There are 9 hidden switches. A switch that is on adds its own fixed numbers to the row, and there is some noise. The rows also spread widely along 12 directions, which tell nothing about the answers.
Known rows, each followed by its switches (1 for on, 0 for off):
[ 43.0  10.9  20.8  -7.3  -0.5   1.9 -19.9  17.5   8.9 -35.9  -9.9 -39.9
  41.1 -19.1  41.3   6.3  -9.5  30.9  12.1 -21.9  17.6  -0.8  -3.3  16.2
 -34.2 -26.1  25.1  26.7  23.5  -2.0  43.7 -29.9   5.1 -22.1  39.2   7.6] : 0 0 0 0 1 1 0 1 1
[-18.8   4.8  15.1 -43.8  -8.6  50.2 -16.1  -1.2   1.8  -3.0   5.6  20.8
  16.7 -30.2  16.4  20.2   9.8  30.7  22.7  -8.6   1.3  -7.8  49.8   1.8
 -22.0 -43.8  18.8 -22.9  14.7  -1.6  39.1  24.9   4.3 -10.1   6.8   7.6] : 0 0 0 0 0 0 0 1 1
[ 49.5   2.2  -1.7   3.4  26.4 -40.5 -21.8   5.3  -0.7  10.0   8.3 -26.7
  -2.1 -39.4  14.0   1.6 -25.2  35.8  12.3   1.4  12.6  37.3  19.6  32.6
   5.2   6.0   6.4 -12.4 -11.1  25.7  12.7 -19.0   1.7 -32.8 -12.0  15.4] : 0 0 0 0 0 1 0 0 0
[ 31.1   5.7  38.1  -2.1   0.7  21.3 -19.3 -23.6  10.7 -29.7   8.7  23.2
  23.3 -18.8   3.2 -38.1  16.7  27.3  41.7  25.8  24.5  -5.5  23.5 -12.2
 -26.5 -13.0  34.0 -21.7  -3.0  14.5  42.2  -0.8  -2.9  -8.8 -16.8 -25.7] : 1 1 0 0 0 0 0 1 1
[  7.2  16.2  33.0 -18.3  31.9 -16.2  14.6 -33.7 -11.7 -34.7   4.8 -18.1
 -23.7 -15.4   1.8 -14.6  20.5  17.3  10.8  22.2  18.2 -28.7  -8.6  24.4
  -2.4  27.8  48.3 -43.5 -41.8  27.9  21.7 -18.6 -11.5  -9.8 -49.0  25.7] : 1 0 0 0 1 0 0 0 1
[ 22.4  -9.2 -22.1  40.6  42.7 -13.3 -10.6  25.0 -12.2  -9.7  23.6 -25.9
 -13.9 -16.3  35.4  -7.4  28.0  36.6  -0.9  37.3 -14.9 -29.3  22.9  17.7
 -19.1  -8.4   0.0   1.9  -9.8 -23.0   3.7  16.9 -18.5 -55.4 -19.9  12.8] : 1 0 0 0 1 1 0 0 0
[ 24.7  15.9 -31.5 -15.1   8.2  18.1 -31.1  38.5  -6.8   4.1 -14.8 -13.0
   6.1 -14.8 -10.6  24.9 -31.3  -2.7  14.3 -21.6  15.3  41.7   4.6  21.1
 -15.2 -19.5 -22.6  13.8  46.3  13.5  -0.4  -0.3  37.1  30.8  14.1  11.6] : 0 0 0 0 0 0 0 0 1
[ -3.6 -28.3  15.8  -1.7  16.1  14.0  -5.2  -2.0 -30.7   8.5   2.0  35.0
 -12.3  20.1 -16.6 -28.8   9.1  26.0  33.3  25.0  19.9 -18.3  31.4 -42.8
 -12.1  -1.3 -32.2 -62.4  13.2  30.6   3.7  38.1  -0.9  10.0 -27.5 -68.5] : 0 0 0 0 1 1 0 1 0
[ 13.0  -6.7  13.1 -13.2  29.7 -17.2   9.4  -6.6  46.9 -47.0 -29.9 -44.4
   0.3  40.6  47.9  33.0 -16.6  22.8   5.2 -70.0  26.0 -25.2  40.2  -5.8
 -57.9 -11.2  32.1 -25.9 -42.9  25.6  41.5 -49.4   5.9 -24.8   6.8  13.0] : 1 0 1 1 1 0 0 0 1
[-17.7  12.4   6.3 -15.5  14.1  57.5  -9.0 -22.8 -20.9 -22.3  -8.5  35.7
  36.9 -21.9  15.3  29.4  14.4  -0.5  17.7  15.7 -17.5 -26.5  32.5  -8.1
  -8.4 -66.5  -3.2  -1.3  45.2 -13.0   0.2  13.1   2.9  23.0  39.3 -14.4] : 1 0 0 1 0 1 0 1 1
[ -4.1  10.5  13.2 -15.4  -2.8  34.2 -17.1 -25.1 -17.5   7.8 -24.1  -3.5
  47.8 -23.6  16.7  27.1 -31.1   8.2   9.3 -11.3   3.8  -2.3  29.3   1.0
   3.1 -49.0  -4.3  -3.5  39.0  11.0   0.0 -17.2  13.4  31.6  47.0 -14.1] : 0 0 0 1 1 1 0 1 1
[  1.4  10.9   6.2 -12.2  23.6  19.3 -10.4 -36.0   3.8 -35.9 -20.1  12.6
   8.7  26.8   3.1  33.9  -4.7 -13.9  24.3 -36.6  -0.1 -25.0  24.1 -28.3
 -33.5 -21.8 -14.5 -27.6  18.4  23.3   4.1 -15.7   3.8  40.8  19.3 -35.6] : 0 0 0 0 0 1 0 0 1
[  9.6 -20.3  42.3 -42.1  21.3 -24.4  32.8  17.4  -2.2 -30.8  -3.0   1.9
   6.1  12.3  23.8 -12.2  15.5  27.1  16.0 -25.5  37.4 -24.0  -5.0 -24.0
 -34.7   9.6  15.3 -31.9  -8.4  29.1  45.9  -8.5   3.1 -22.0   3.7 -33.9] : 0 0 0 0 1 0 0 1 0
[-12.0  25.1   5.1 -19.6   5.2   5.6  16.5 -44.9  -6.3 -10.5 -20.5 -18.9
 -12.0  22.0 -16.4   2.6  -7.9 -30.0  23.1   1.3  19.7 -27.0 -31.7   7.2
  22.0   0.7  32.0 -18.5 -14.1  15.6   6.6 -34.8  -1.9  17.3 -27.0  25.1] : 0 0 0 0 0 0 0 1 0
[ 16.4  47.4 -14.2  26.8   1.3  34.8 -58.7  -0.4  -9.9 -16.3 -23.5 -51.2
  33.4 -38.8  21.0  21.2  -0.3  12.0  19.6  14.3 -25.9 -14.1 -12.0  20.7
 -31.1 -23.5 -27.9  29.3  62.7 -13.5  -6.0  -5.8   6.3  26.4  30.6  18.2] : 1 1 0 0 1 0 1 1 1
[ 17.4 -13.2 -16.5  30.6  41.7 -30.3  -3.4  -0.1 -13.2 -29.9   2.3 -26.8
 -52.2  42.7   6.9 -13.0  17.8  22.9  18.4  14.4  20.5 -43.5   7.9  -7.3
 -33.1  35.8  -5.1 -43.4 -38.5  29.1   7.1  16.0 -12.4 -13.6 -56.4 -15.4] : 1 0 0 0 1 1 0 0 1
[-27.1 -19.1  21.2  63.3 -18.2 -12.0  -5.2 -22.3 -34.3  19.8  -4.8 -55.9
  31.8  26.1  23.5 -54.7 -24.7  31.1 -19.2  63.9  -2.7 -50.6  -9.1  -5.1
  13.8 -18.2  -1.9 -12.7 -23.0 -22.1   1.5  -7.8 -42.6 -22.6   0.4 -20.6] : 1 0 0 1 1 1 0 1 1
[-35.0  -2.7  36.1 -26.7  -3.9 -11.6  17.7 -16.5  -5.2 -20.9  -6.2 -26.1
  19.4  10.0  13.2 -11.8 -20.3  22.8 -15.6  -3.3   5.4 -44.0 -17.2   2.5
  -4.6 -20.2  31.2 -32.2 -29.9 -10.4  27.3 -28.2 -13.4 -23.1  -8.8  21.3] : 1 1 0 0 0 0 1 0 1
[ 58.9 -11.1  34.5  48.8  35.3 -21.5 -30.6 -38.1  13.3 -43.1   3.1   3.5
  37.0   6.5  29.1  -7.0  16.0  35.7  23.5  15.8   5.7 -23.6  41.5 -26.0
 -38.0 -12.9  -1.6 -17.9  -2.0  15.3  18.6 -34.1 -15.2 -20.8   6.5 -78.2] : 0 1 0 0 1 1 0 1 1
[-12.4   2.4  -7.9  19.6  10.3  29.6 -23.8 -13.7 -27.5  15.2 -34.4  -3.0
  39.3  12.6 -35.2  15.1 -31.3 -16.4  -3.7  17.9 -14.0   3.3  16.0  -3.9
  24.6 -58.8 -24.2 -26.5  46.4 -11.6 -38.7 -30.8  13.0  24.9  -1.2 -15.5] : 0 0 1 0 1 0 0 1 0
[ 20.4  26.3  24.7 -22.8  31.5 -12.7 -41.6  29.5 -14.9 -55.7 -36.7 -57.2
  10.2  -2.5  -3.8  44.6  -2.9  37.5  20.7 -39.2  -1.1  -5.7 -16.7  32.6
 -57.2 -10.2 -12.1 -29.8  35.6  12.6  31.8 -38.5  20.7 -14.6 -18.4  17.7] : 0 0 0 0 1 0 0 1 1
[ 14.1  11.2  13.4   9.2  26.8 -37.6 -25.5 -21.9 -33.3   0.5 -11.7 -57.6
   9.2 -35.6  13.1   8.2 -26.5  45.5  -7.4  28.1   0.5  -2.4 -12.9  49.2
  22.3  -2.4   1.7 -22.1 -11.4  17.3   1.6 -36.3  -0.6 -21.3 -17.2  18.5] : 0 0 0 1 1 1 1 1 1
[ 35.8  42.0 -20.8  33.2  22.9  28.0 -62.8 -30.3 -11.2 -10.0 -16.7  -7.2
  15.8 -27.4 -15.0  23.3   5.3   2.4  33.1  22.5 -14.9  14.1  21.5   8.5
 -18.4 -20.3 -42.5   1.3  51.2  16.4 -24.2  -8.4   5.3  43.7   1.6 -16.4] : 1 0 0 0 0 0 1 1 1
[  2.4  -3.2  24.0  16.0  -6.9  33.3 -40.1   5.0  11.1 -50.3 -23.1 -15.5
  20.9  44.9   0.2 -23.1  -7.4  23.5  39.6   3.7  12.3 -39.9   5.7  -5.7
 -50.7 -42.1   6.8 -22.0   8.5 -14.8  45.8 -11.4   4.5 -16.6 -17.6 -18.9] : 0 1 0 1 0 1 0 1 1
[ 52.2   8.8 -22.1  17.1  37.5 -12.4  -2.0 -19.8   1.0 -26.1  -9.5 -20.6
  -8.1   8.4  -6.3  -2.0 -15.6 -26.6   7.1  10.4  31.3   2.7 -10.8  18.2
  11.0   6.8  26.7  11.1  -9.0  26.6 -15.3 -38.3  18.5  21.8 -12.4   5.7] : 0 0 1 0 1 1 0 0 1
[-35.0   2.8  31.5 -26.9 -27.1   7.3  35.4 -40.4  -1.6  -3.1 -24.0 -43.3
  24.6  33.1  34.7 -13.5 -28.9  -2.1   2.7 -26.3  15.4 -60.6 -32.0 -32.5
  -3.5  -5.9  23.4 -18.2 -10.8  18.2  21.8 -26.1 -24.1  17.5  40.0   1.3] : 1 0 0 0 1 1 1 1 0
[ -0.5  23.7  44.1 -31.0  12.0  -1.2 -15.4 -18.8   9.4 -42.0 -35.8 -37.8
  36.3  -2.5  27.7  24.5 -22.1  28.1  12.8 -56.0   3.8 -23.7   3.0   0.2
 -48.9 -17.4  -0.5 -31.5  12.8  24.7  27.9 -49.8  12.2  17.1  31.2  -0.3] : 1 1 0 1 1 0 1 0 1
[ -1.5  -3.1   7.7  -4.2  39.3 -15.3  -2.7  -9.2 -16.3   0.3   7.1 -11.0
 -18.8 -18.5  10.1   7.4  22.5  38.6   4.5  25.5   2.6 -21.3  26.8  23.2
  10.2  -5.5  24.0 -44.4 -32.4   4.8  13.8  -4.2  -7.4 -48.9 -56.9  20.4] : 0 0 0 0 1 0 0 1 0

New rows. What belongs after each?
[ -8.0  12.1  -2.5 -17.3  10.1  14.6  15.5 -25.8  -9.1 -13.2 -22.7 -23.9
  27.5  -1.6  34.4  37.3 -16.0 -10.3  -2.4 -18.9  11.7 -30.4  -3.7  12.0
   9.8 -31.4  23.2  18.8   8.1   4.6   4.2 -30.6  11.7  16.7  41.7  12.6] : 0 0 0 1 1 1 0 1 1
[ -6.7 -12.5  15.6   8.9  28.2 -22.4  10.8 -16.4 -37.2  -6.3 -25.5 -14.5
  33.3  10.0 -13.8  -9.4 -26.9   4.9 -24.4  29.4  14.7 -12.1 -18.1  -1.6
  23.5 -24.4 -14.9 -23.5   4.6  11.6 -25.7 -38.9   9.6   9.8   1.7 -26.1] : 1 0 1 1 1 0 1 1 1
[-10.6   3.8  -7.5  -0.7  -5.3  54.7   0.1 -19.7  13.3 -28.5  -5.1  -0.6
  23.0  21.5  41.7  -2.0  12.4   0.3  16.7  -1.7  10.1 -57.2  14.2 -18.6
 -24.3 -47.7  13.3  20.0   8.5 -12.6  22.3   3.2  -2.0  15.3  38.8 -15.3] : 0 0 0 1 1 1 1 1 1
[ -4.8 -20.6  36.5  -1.0   4.9 -21.3   2.8 -21.4   0.3  -2.2   0.6 -14.3
   3.8   1.3  14.4 -28.7  -5.2  32.5   4.9  30.3  19.3 -16.4  24.0   3.4
  -0.8  -8.0  26.6 -45.6 -50.4  19.3  36.6 -12.3 -16.1 -37.1 -27.8  -8.3] : 0 0 1 1 0 0 0 1 1
[-14.1 -23.0 -12.8  49.7   5.5  -3.0 -18.8   9.7 -29.2  12.5  -7.2 -21.8
  -3.2  36.2 -26.7 -44.9 -22.0   4.4  -8.7  55.4   9.4 -27.3   0.5  -6.3
   5.8  -5.9 -19.8 -37.1 -11.0  -8.1 -17.7   9.3  -1.3   1.4 -48.4 -23.7] : 0 1 1 0 1 0 0 0 1
[ 18.5  14.7  -4.3  20.1  66.7 -32.2   0.0 -42.9 -13.4 -34.4   7.6 -24.7
  -3.4 -24.9  44.9  49.2  27.0  21.6 -10.8   9.3 -23.8 -39.9  32.1  19.0
  -7.5   0.6  14.6 -11.6 -24.5   6.7 -12.3 -21.7 -21.5 -24.9  -4.8  10.6] : 1 0 0 0 1 1 0 0 1
[ 34.1  -1.5   8.0   4.1  68.2 -52.4  21.7 -73.8   0.5 -40.5  -1.4   3.4
 -13.8   7.5   9.9  28.7  13.4   3.6   7.8   9.7  24.0 -28.2  19.1   8.8
  15.7   9.8  45.6 -28.3 -55.8  37.2   0.2 -49.1 -10.4 -24.1 -37.9 -13.1] : 1 0 0 0 0 1 0 1 1
[ 54.9 -22.4   2.5  -7.3  11.8  22.7  -8.4  26.5  29.9 -61.7 -18.8  -0.5
   0.6  50.6   1.2 -26.9  -0.6   2.0  38.4 -22.0  57.0  -9.1   3.1 -19.3
 -52.1 -22.0  32.9  -3.0   3.7  20.9  43.5 -14.1  26.5  -4.1 -13.5 -29.1] : 0 0 1 0 1 1 0 1 1
[ 24.3  -5.1  22.5  -8.1  27.5 -32.5 -14.8  16.4  -5.8 -29.9 -29.9 -42.7
   1.8  18.1   1.3   5.9 -16.5  35.9  12.0 -23.7  34.6  -1.0  -6.0  22.5
 -27.6  -1.0   6.0 -31.6  -8.6  26.0  31.5 -42.1  21.6 -23.7 -32.0  -6.5] : 0 0 0 1 1 0 0 1 1
[  8.6 -33.0 -23.1  -8.2  17.4 -14.7  20.7  17.6 -23.3  29.0  18.5   2.3
  18.8 -35.4  47.3   2.9 -13.8  36.1 -29.4  15.6  23.7  -2.6  27.5   6.3
  24.4 -27.9  13.5  14.7  -9.3   3.2   0.9  20.9   4.1 -34.2  24.2  -4.4] : 1 0 0 0 1 1 1 1 1
[-18.6 -26.0  -1.2  14.3  -9.7 -15.7   4.9 -17.5 -25.6  45.5  -4.3  -2.8
  23.0   4.7  -1.5 -17.8 -37.0   1.5 -19.7  34.9  14.1   1.4  12.5 -20.3
  33.8 -17.7 -10.9 -19.3  -8.1  12.9 -12.5   2.5  -8.2  10.5   7.7 -32.9] : 0 0 1 0 0 0 0 1 1
[ 10.3   8.5  21.8   5.1  11.0  15.8 -16.3 -35.1 -21.5  14.3   4.6   0.8
  22.0 -46.6  13.7  -8.3   3.5  29.6  15.0  39.6  -9.0  -2.7  34.6   1.9
  16.8 -19.5   8.6 -24.8  11.9  10.1   0.1   0.0 -16.6  -7.0   1.3  -6.5] : 1 0 0 0 1 1 0 1 0
[-49.8 -24.2  36.2 -22.6  -9.1  -5.4  45.6 -17.9   7.6 -14.4 -21.7 -12.8
  13.7  69.3  37.8  -9.2 -26.9  -0.4   8.3 -47.6  13.6 -61.1   2.8 -57.7
 -36.5 -12.8  -6.0 -36.4 -20.0  14.1  27.4 -12.6 -23.8  10.2  44.8 -35.7] : 1 0 0 1 0 1 0 0 0
[ 41.4 -13.1  43.1  19.9   9.8   2.8  -0.1 -45.3  30.7 -16.9   7.0  29.0
  62.2   6.3  30.0 -14.7  -8.6  14.6  16.7 -23.4  15.1   5.6  62.8 -51.4
 -21.7 -36.9   5.2 -16.7   5.1  18.9  13.5 -45.7 -15.6   3.9  51.4 -80.2] : 0 0 0 0 1 1 0 0 0
[ 35.3  14.4 -28.3  56.0  26.2   0.4 -41.0 -22.0  17.9   8.1 -16.2 -23.8
  -3.1   5.3  -4.7  -2.9 -21.3  -4.2  20.5  18.0  -3.7  21.8  38.6  13.4
  -3.3 -17.6 -13.9  -5.4  -2.3   6.0 -18.6 -32.7   0.0   3.6 -17.5   9.3] : 1 0 1 1 0 0 0 0 0
[  4.9  -2.0 -14.2  20.5   8.4  11.4 -26.7  23.8  -6.6 -10.3   5.7 -31.2
 -25.0   7.1  19.5 -14.1  25.9  33.1  19.6  21.6   8.7 -33.4  10.6   4.1
 -39.0   4.0  -2.8  -9.3  -5.9  -2.0  27.6  35.0  -8.0 -22.7 -31.0   3.5] : 0 0 0 0 1 0 0 1 1
[-28.6 -41.2  13.7   3.7  23.5 -39.9  49.1  20.6 -31.7  14.3   0.1  -6.7
  29.8  22.1  11.9 -13.5 -23.2  16.4 -49.5   4.2  14.1 -19.7  -2.0  -7.8
  26.4 -30.3   6.7 -21.4 -19.9 -19.8  -9.4 -26.9  -6.9 -44.8   1.9 -10.6] : 1 0 0 0 1 0 0 0 0
[ -7.2   0.0  11.0  33.3  16.5 -11.4 -11.9  -7.4  -6.9 -28.2  -2.3 -32.8
  35.0  -0.7  50.5   6.2  -1.1  22.1  -6.1  12.5 -26.0 -48.2   3.7  -0.6
 -33.5 -30.8 -11.5  13.2   3.4 -28.6  13.4 -15.1 -23.1 -20.6  40.5 -11.1] : 1 1 0 1 0 1 0 0 1
[ 44.7 -16.2  14.3  27.1  25.6  12.5 -15.1 -11.0  -1.1 -15.9  27.1  34.3
  -2.8 -16.3  -6.6 -60.0  27.6  20.7  24.2  61.0  14.8   1.0  38.4 -12.0
  -2.4  -7.5  14.3 -31.3 -11.5  10.2   8.3  11.5  -9.1 -17.4 -31.3 -35.8] : 0 0 1 0 1 1 0 0 0
[ 30.2  21.4  14.7 -29.5  28.6  30.6  -7.9  -9.1 -25.7 -48.3 -14.4  15.3
   4.2 -18.2  -5.0   8.5  24.2  -1.4  38.8   6.3  17.3 -14.2 -10.1  -1.1
 -24.6  -5.1   6.7  -7.4  44.3  28.3   7.1   5.0  18.8  37.8   5.8 -14.4] : 1 0 0 0 1 1 0 1 1
[ 13.5 -22.2   2.0   3.7  35.6 -45.0  19.6   2.7   1.6 -10.2   3.1  -9.0
 -44.2  23.8   8.8 -29.7   7.8  10.1  19.8   7.1  27.9 -16.3   3.6 -26.1
 -30.0  46.0 -12.9 -46.7 -37.2  46.5  14.2  13.6 -12.1  -8.9 -27.8 -23.1] : 1 0 1 0 0 0 0 0 0
[-19.1 -13.0 -11.4   5.2  -9.2  11.0 -14.4   3.7  -9.4  27.9 -13.0 -23.8
  35.9  -5.9  21.4  -4.5 -53.7   5.4 -10.3   7.8 -12.1  -5.7   8.4  -2.7
  10.6 -46.3 -25.1   1.3  17.5 -11.9  -7.7  -5.7   3.1   1.6  39.9   4.7] : 0 1 1 1 0 1 1 0 0
[ 30.3 -26.7  28.5  26.7   0.0  -5.0 -14.8  13.0   8.4 -29.4 -14.6 -19.0
  32.1  34.2   6.6 -47.3 -19.5  20.2  18.0  17.7  23.2 -21.5  -2.3 -20.2
 -25.9 -26.0  10.9 -19.5   3.5  -3.9  29.8 -22.7  -0.3 -34.5  -7.9 -36.6] : 0 1 1 0 1 1 0 1 0
[ 20.8  12.1  22.7  23.0  19.1 -14.0 -11.7 -48.1  -3.2 -20.7 -18.4 -30.7
 -12.0  19.7  12.0 -18.1   6.4   1.1  45.1  10.3  10.1 -37.0  -8.3 -25.1
 -24.4  35.4 -20.4 -29.2  -4.7  50.0   6.0 -15.0 -15.1  34.1  -0.9 -42.4] : 0 0 0 1 1 1 0 1 0
[ 10.0 -14.3 -13.2 -38.0  -3.9  42.6   6.1  41.6   0.2   2.9   3.5  27.7
  20.2 -14.4   8.7 -21.6 -18.9  13.5   5.1 -14.3  46.0  14.2  16.8  -3.6
 -11.4 -34.9  22.1   8.1  22.0   5.5  19.4  16.7  42.1  12.6  14.5   1.7] : 1 1 0 0 1 0 1 0 1
[-11.0 -21.5  22.3 -39.7  32.2 -10.3  27.1  -5.0 -15.0  10.7   0.6  37.7
   8.8  -5.9   7.2  12.1 -10.0  13.1   3.0 -23.0  23.3  -4.3  37.3 -32.1
  -0.1  -3.4  -8.0 -52.3   3.0  34.7   2.4   3.3  18.6  11.8   3.8 -46.2] : 0 1 0 0 1 0 0 0 0
[-14.3  -1.0  -0.2   8.1  -3.6  15.5  -2.5  24.7 -15.2 -16.8 -17.0  -8.9
  53.1  20.2  -1.6   7.0 -22.2  -9.1 -20.4  -8.0  -8.1  -9.5 -11.0  -4.1
 -13.4 -60.2 -15.9  14.4  38.0 -39.7  -3.0 -23.8   1.9   7.5  38.5 -13.8] : 0 0 0 0 0 0 0 0 1
[ 25.7  -2.2 -20.1   5.8  33.5 -21.7   3.7  14.1 -19.7 -20.1  -2.4 -27.3
 -13.4   7.6  10.8   5.3  -3.0   1.6   3.5  -1.0  20.7 -15.4 -20.4   9.1
 -12.9  18.0  -5.8   5.5   0.9  20.3  -0.5  -2.5   7.3   8.9   2.7  -6.9] : 0 0 0 0 1 1 0 0 1
